The rows come from 4 hidden closed curves, with some noise, and rows from the same curve form a group. Each curve winds through 8 dimensions. The rows are also pushed far along 6 directions, which tell nothing about the answers.
In the rows, 128 means zero.
Some rows, each with its group after it:
[106 177  96 107 138 198 164 147  83 128 146 121 147 159  98 126 149  70
 109 105 159 128] | nelek
[113 101 110 115 128 112 148 133  94 127 120 133 179 132 131 118 143 143
 137 161 144 101] | nelek
[123 183 174 157 128 106 126  95 101 123 118 118 113  95 109 147 100 199
 173 105 110 130] | Leled
[142  77 113 129 115 193 146 184 158 148 131 121  95 132 165 145 157 132
  94 104 139 120] | sobab
[120 100  49 111 153 143 114 184 179 129 120 120 120 126 125 134 150 123
 180 175 130 138] | nelek
[ 98 169 169 134 106 163 131 146 100 110 149  94 100 129 109 154 150 156
 128  94 142 133] | Leled
[132 117 148 115 141  82 119 119  94 124 144 150 151 143 137 103 104  95
 116 178 130 100] | sobab
[154 112 129 128 128 146 122 150 161 127 105 122 100 164 144 107 124 130
 129 122 126 137] | Nud
[118  81 165 148 116  83 138 150 139 127 106 171 121  73 130 110 126 129
 100 120  92 119] | Nud
[109  87 156 131  88 135 153 155 108 142 123 117 125 113 125 140 172 177
 117  98 117 146] | Leled
[132  70 139 124 140  86 100 158 158 162 117 140 125  88 138  97 133 148
 126 166  77  90] | Nud
[ 90 160  70  80  98 215 173 165 111 144 124 142 145  97  67 123 153  99
 143 112 117 141] | Leled
[117 120 131 151 148  82 116 117 106 135 142 132 151 105 148 133 138 149
 132 135 129 101] | Nud
[161 154  97 152 174 129  68 124 150 121 157 147 110 147 170 130  94 102
  76 157 148 129] | Leled
[154  52 121 148 101 166 118 149 191 134 166 142  88 104 179 169 155  86
  79  87 131 158] | Nud
[138 207 137 118 143 141 107 109 138  96 118  84  90 192 133 118  98 144
 135 144 159 121] | nelek
[124  82 152 150 139 104 127 169 127 112 109  82 115 164 147 127 167 199
 185 145 138 129] | sobab
[130 137 140 127 112 116 119 116 131 121  92 119 141 135 114  94 133 183
 171 122 106 129] | Nud
[153 120 148 174 155  72 106  72 110 104 120 151 183 135 165 132  94 132
 102 135 159  96] | Leled
[159  34 184 158 139  85 118 147 117 146 138 126  89 148 226 143 125 143
  93 160 160  83] | sobab
[128  98 128 133 149 141 128 153 111 155  94  95 122 137 142 119 147 174
 225 159 138  89] | Leled
[117 133  89 139 148 184 142 152 122 136 153  77  98 169 173 151 186 115
 134 103 185 122] | sobab
[101 120 149 119  94 147 156 132  69 121 156 134 136 144 127 135 157  99
  69 115 159 152] | Leled
[143 104 122 130 131 152 122 142 145 109 148 128 152 168 145 139 138  87
  60 115 159 129] | nelek
[ 96  29 202 134  79  69 144 160  92 144 131 160 143  57 137 105 172 153
 142 124  80  94] | Leled
[107 155 135 125 128 107 126 129 139 131  79  78  79 134 118 115 144 207
 223 142 119 133] | sobab
[108 174 135 116  98 146 112 106 138 125 135 136 143  88  88 144 121 137
  70  96 112 137] | sobab
[126 170 124 135 140  87 132  78  80 106 119 149 161 146 141  98 104 116
 179 143 151 101] | Nud
[120 193  79  96 142 146 128 155 142 138 111 104  87 148 104 112 118 172
 175 153 110 146] | Nud
[147 166 124 133 128 155 122 122 181 113 104 120 100 133 105 159  88 149
  92 111 127 168] | sobab
[173 101 164 159 162 114 129 115 118 135 135 106  86 194 189 142 109 113
 133 129 166 124] | Nud
[139  43 142 122  96  95 148 121 141 147 107 159 148 105 154 112 136 119
 109 130 112 116] | Leled
[120 113 123 110  91 135 132 137 151 118 121 159 161  86 107 116 127 140
  90 121  96 120] | nelek
[147 102 143 116 110 107 123  98 116 139 143 154 145 143 144 131 107 104
  66 134 134 141] | nelek
[144 195 157 153 142 150 111 107 146 106 132  98  64 158 133 149 102 125
 125  94 147 151] | nelek
[166 120 122 141 157 110 120 114 110 139 122 152 124 157 183 116  90 111
 144 152 154  92] | nelek
[166 142 119 126 159 110  98 116 181 136 120 137 122 107 116 137  64 148
 125 161  89 126] | nelek
[124 165 131 141 135 171 153 121  94  90 127 108 137 171 145 154 123 124
  99 118 199 109] | Nud
[140 150  75 103 145 150 115 166 184 158 120 112 110 139 102 119 131 162
 123 118  83 153] | Leled
[118 185  91 142 171 127 123 115 113  95 123 134 157 133 117 122 108 107
 156 151 157 104] | nelek
[187 212  53 129 188 141  93  92 162 137 154 158 102 169 173 139  45  80
  56 143 156 131] | sobab
[114  96  82 133 133 169 148 167 133 123 141 108 121 149 139 145 183  98
 169 116 158 153] | Nud
[ 87  89 109 114  86 169 137 178 140 117 175 121 122  95 120 133 208  98
 130 100 116 146] | sobab
[144 127 189 141  80  88 123  64 128  97 123 186 182  86 109 126  81 124
  57  90 103 129] | nelek
[ 93 105  97 117 102 184 156 171 169 133 111 113 120  84  76 149 179 123
 128  95 108 169] | sobab
[135 155  64  93 165 157 105 173 168 113 125 114 141 179  91 101 124 101
 143 170 122 142] | sobab
[130  92 157 135 126 125 173 136  94 113 129 120 136 150 146 139 131 117
 148 132 154 109] | nelek
[152 101 129 153 134 160 104 161 181 112 131 109  84 148 194 157 133 152
  66 121 165 109] | Nud
[123 192 162 146 120 111 104  79  99 100 162 165 137  97 115 135  87 102
  69 113 125 134] | Leled
[128 127  41 102 181 184 129 198 126 153 193  97 100 196 151 152 165  61
  94 160 169 151] | sobab
[167  57 100 138 175 124 133 166 139 137 136 126 118 175 197 141 120  98
 149 176 167  94] | nelek
[ 91  76 165 121 112 107 147 141  88 124 123 115 165 112 109 103 178 120
 172 142 122  98] | sobab
[107  56 160 132  80 115 141 120 127 159 144 150 131  58 160 108 180 106
  73  92  97 101] | Leled
[130 164  83 107 147 143 117 133 149 148 132 144  98 108 103 123 100  96
 148 154 104 148] | nelek
[121 174  94 128 151 108 105 121 133 100 122 144 161 123 106 129 101 143
 149 156 133 121] | sobab
[ 78 193 127  89  72 172 173 123  97 113 117 107 115 110  65 141 144 161
 149 109 126 167] | nelek
[ 83 134 140 117 117 104 169 135  63 104 100 132 175 116  61 129 135 151
 221 156 129 144] | Leled
[102 131 108  80  76 149 146 129 141 120 105 150 153 110  82 101 140 108
 117 122 108 145] | Leled
[159 135 122 126 151 165  99 136 166 143 127 105 123 156 129 141 113 131
 106 122 132 118] | Leled
[ 88  83 141 107  81 202 146 165 150 130 147 104 122  89  93 155 193  76
 113  96 130 132] | Leled
[ 98 100 150 118 113 104 145 110  83 132 137 147 177  97 115  98 155  82
 140 137 121  89] | sobab
[137 127  90 131 176  96  99 142 140 149 121 122 145 155 119  92 140 125
 184 142 102 133] | Nud
[140 171 128 114 125 130 119  97 145  87 144 137 108 158 133 135  82  73
  58 153 158 151] | Nud
[135 137 213 138  96 127 117  95 118 126 132  97  96 132 151 144 120 166
  90 101 140 102] | Nud
[141  92 127 143 138 120 116 116 139 110 142 160 174 124 136 126 122  56
  83 127 139 117] | Nud
[134 186 149 153 137 120 124 120 142 114 104  97  57 132 141 132 105 201
 182 115 121 136] | nelek
[132 116 142 130 134 114 140 151 121 150  76 115 102 126 143 122 115 212
 186 153 124  97] | sobab
[146 134 159 136 117  73  91 104 170 146 109 135 100  96 113 106 106 184
 164 111  58 153] | Nud

New rows. What belongs after each?
[173 115 180 167 170  54  89  84 141 104 133 100 106 180 193 140  84 149
 106 168 162 108] | nelek
[133  75 133 148 101 148 137 142 139 126 150 135 102 124 177 144 168  98
 113  88 148 138] | Nud
[ 99 118 139 113 105 133 167 109  58 109 140 121 189 154 119 141 151 110
 101 136 179 121] | nelek
[136 193  97 107 134 190 146 146 143 130  96  96 102 145  96 145 101 190
 178 130 128 140] | Nud
[128 159 105 119 114 133 139 111 115 104 128 193 181  95 109 119  88 100
  79 126 124 117] | sobab
[148 101  68 139 157 100  96 138 160 141 152 166 143 106 172  92 137 106
 134 142 100 108] | sobab
[124  90 142 132 114  84 109 139 176 138 123 130 111  89 127 118 145 159
 127 119  76 138] | Leled
[152 106 119 116 126 140  96 135 194 113 160 122  86 150 154 150 116  73
  58 147 141 155] | nelek
[136 170 121 134 125 164 132 147 143 150  92 123 105 104 105 125 117 206
 181  90  90 126] | nelek
[155 218 123 155 186 124 103  96 128  99 136 110  89 188 148 127  78 102
 130 133 166 133] | nelek
[144 130  87 135 151 173  91 159 191 118 148  80  71 179 163 173 146 123
  99 137 174 158] | nelek
[ 90 115 173 120  84  88 144 113 123 136 106 112 106  75  92 109 159 169
 193 117  79 147] | sobab
[149 118 134 121 119 123 100 103 146 140 127 161 159 111 119 129  97 108
  90 128 113 123] | nelek
[191 160  77 111 153 136  87 108 180 130 131 160 137 162 152 130  49 128
  57 158 130 129] | nelek
[ 98  70 110  89  97 162 124 197 186 147 122 107 103  95  76 129 185 120
 163 138  83 169] | Leled
[137  69 124 119 129 155 150 161 134 140 154 141 106 147 149 127 148  31
  90 126 141 142] | Nud
[141 115 132 134 181  73 110 138 108 120 106 106 153 180 136  96 118 160
 201 193 136  95] | sobab
[122 121 122 112 126 176 156 149 114 144 165 124 107 145 120 146 148  45
  96 102 142 149] | Nud
[144 167 124 148 153  74 111  54 122 109 135 156 174 122 120 108  91  97
 107 123 116 136] | sobab
[170 128 125 137 170  92  91  92 122 138 156 153 143 158 187 104  87  77
  87 159 144  79] | sobab
[137 104  76 131 138 113  73 142 195 150 130 177 124  66 138 112 122 111
 105 148  83 129] | nelek
[155 161 108 147 135 122 115 123 145 148  83 153 116 105 126 124  91 212
 189 102  92 135] | nelek
[154 147  81 125 164 128 102 116 158 144 156 166 125 110 124 130  85  63
  84 150 109 147] | Leled
[ 88 143 156 149 120  99 138 116 101 111  92 134 159  61  86 112 139 168
 215 120 102 100] | nelek
[145  83 111 149 160 119 125 134 144 110 132 120 107 179 203 121 141  67
  94 155 190 109] | sobab
[112 145 181 153 115 152 146 140 101 138 105  79  99 126 121 136 161 213
 171  74 123 121] | nelek
[116 213  62 106 146 189 110 137 148  94 149 113 141 173 103 137 128  94
  64 127 170 143] | Nud
[ 91 181  64  92 162 122 120 142 129 123 125 101 137 147  70 104 146 105
 193 174 123 151] | sobab
[139  92 128 155 154 101  93 157 154 130 135 109  89 163 191 115 161 128
 129 128 147 113] | Nud
[118 112 170 118  86 107 132 109 144 119 135 135 102  98 113 129 125 112
 110 124 103 159] | Nud
[113 149  84  96 100 169 123 191 212 136 111 105  77 101  73 137 150 185
 159 103  69 183] | Leled
[119 150  88 130 146 118 120 140 162 113 125 179 139  67 103  98 107  89
 135 140  86 117] | nelek
[ 87  90 108 127 133 107 154 164  71 135 112 125 145 139 144  85 194 123
 212 150 150  99] | nelek
[153 164 123 108 140 117 127 137 149 142  91 115 101 155 103 104  92 194
 189 141  87 144] | nelek
[106 153 122 126 141 103 142  96  81 121 147 157 148 123 101 118 119  42
 129 140 138 149] | nelek
[154  52 117 155 165  85 110 154 138 125 130 139 157 161 195 106 145 126
 109 156 147  87] | nelek
[168  54 147 150 135 121 116 149 187 184  97 121  75 104 177 126 127 180
 123 117  90 111] | sobab
[108 125 146 118  69 163 131 126 164 100 124 134 126 102 111 121 154 109
  62  83 120 145] | sobab
[ 80 138 151 118  98 152 160 149  72 132 155  82 124 129  99 151 189 164
 143 100 136 148] | sobab
[ 85 140 176 128  79 152 197 120  76  87 116 101 129 117  85 149 157 140
 196  96 145 151] | sobab
[156 105 179 132 108  96 109 120 151 162 103 123  87 119 139 114 111 199
 149 114  78 136] | nelek
[102 171  88 124 111 194 145 123 135 105 160 114 136 132 107 145 168  77
  89  76 153 163] | sobab
[131 206 156 146 105 189 136  87 158 103 113  71  94 144  95 177 121 170
 109  48 146 176] | sobab
[145 167  74  92 146 170 108 152 156 140 120 125 125 174 112  88 121 111
 118 139 117 133] | Nud
[141 140  82 125 155 115 132 130 113 122 122 180 191 114 116 101  96 117
 138 149 108 106] | sobab
[138 112 100 126 130 103 101 147 150 117 155 166 131 108 154 110 121 119
 128 154 106 117] | sobab
[131  86 147 137 157 131 164 170  88 141 116  73 111 190 156 127 163 155
 199 142 158 100] | nelek
[130  78 213 168 103  97 142  90  96 139 140 124 102  96 160 173 130 135
 123 102 141 133] | nelek
[137 197 126 127 144 160 127 110 118 125 127  82  75 169 145 157 103 164
 141 139 169 128] | nelek
[108  98 131 156 143 173 149 204 148 120 127  53  49 149 163 154 198 168
 186 111 156 123] | nelek
[156 127 118 123 139 118 133 112 132 141 135 151 120 142 152 101 104  92
  97 133 116 129] | sobab
[ 98  80 133 124 120 120 156 150 101 111 143 125 127 128 153 130 162  86
 104 165 166 112] | Nud
[130 111 174 158 134 123 155 119  67 113 156 105 147 152 147 162 140 141
 144 113 161 120] | sobab
[135  67 163 126 121  95 156 135 121 156 121 117 113 128 156 124 141 140
 151 126 116 105] | Leled
[112 161 113 111 116 148 148 124 142 122  95 136 133  86  73 128 110 131
 194 126 102 131] | sobab
[119 184 163 130  97 132 132  56  82 101 140 100 155 151 116 142 126 149
 137  98 158 141] | Nud
[135 101  95 118 158 114 112 153 145 126 138 141 142 134 164  93 132  98
  98 178 130  80] | nelek
[153 163  71 121 131 160 113 139 162 152 118 183 123 101 120 115  91 124
 116 107  94 140] | nelek
[143 132 101 124 114 176  82 155 213 133 134  95  90 126 132 149 146 175
 105 106 110 152] | Nud
[132 106 120 102 123 127 145 150 129 140 139 142 125 142 118 107 130  92
 109 137 107 145] | nelek
[116  68 144 147  98 113 131 112 133 102 162 160 142  90 161 161 143  67
  54 125 158 133] | nelek
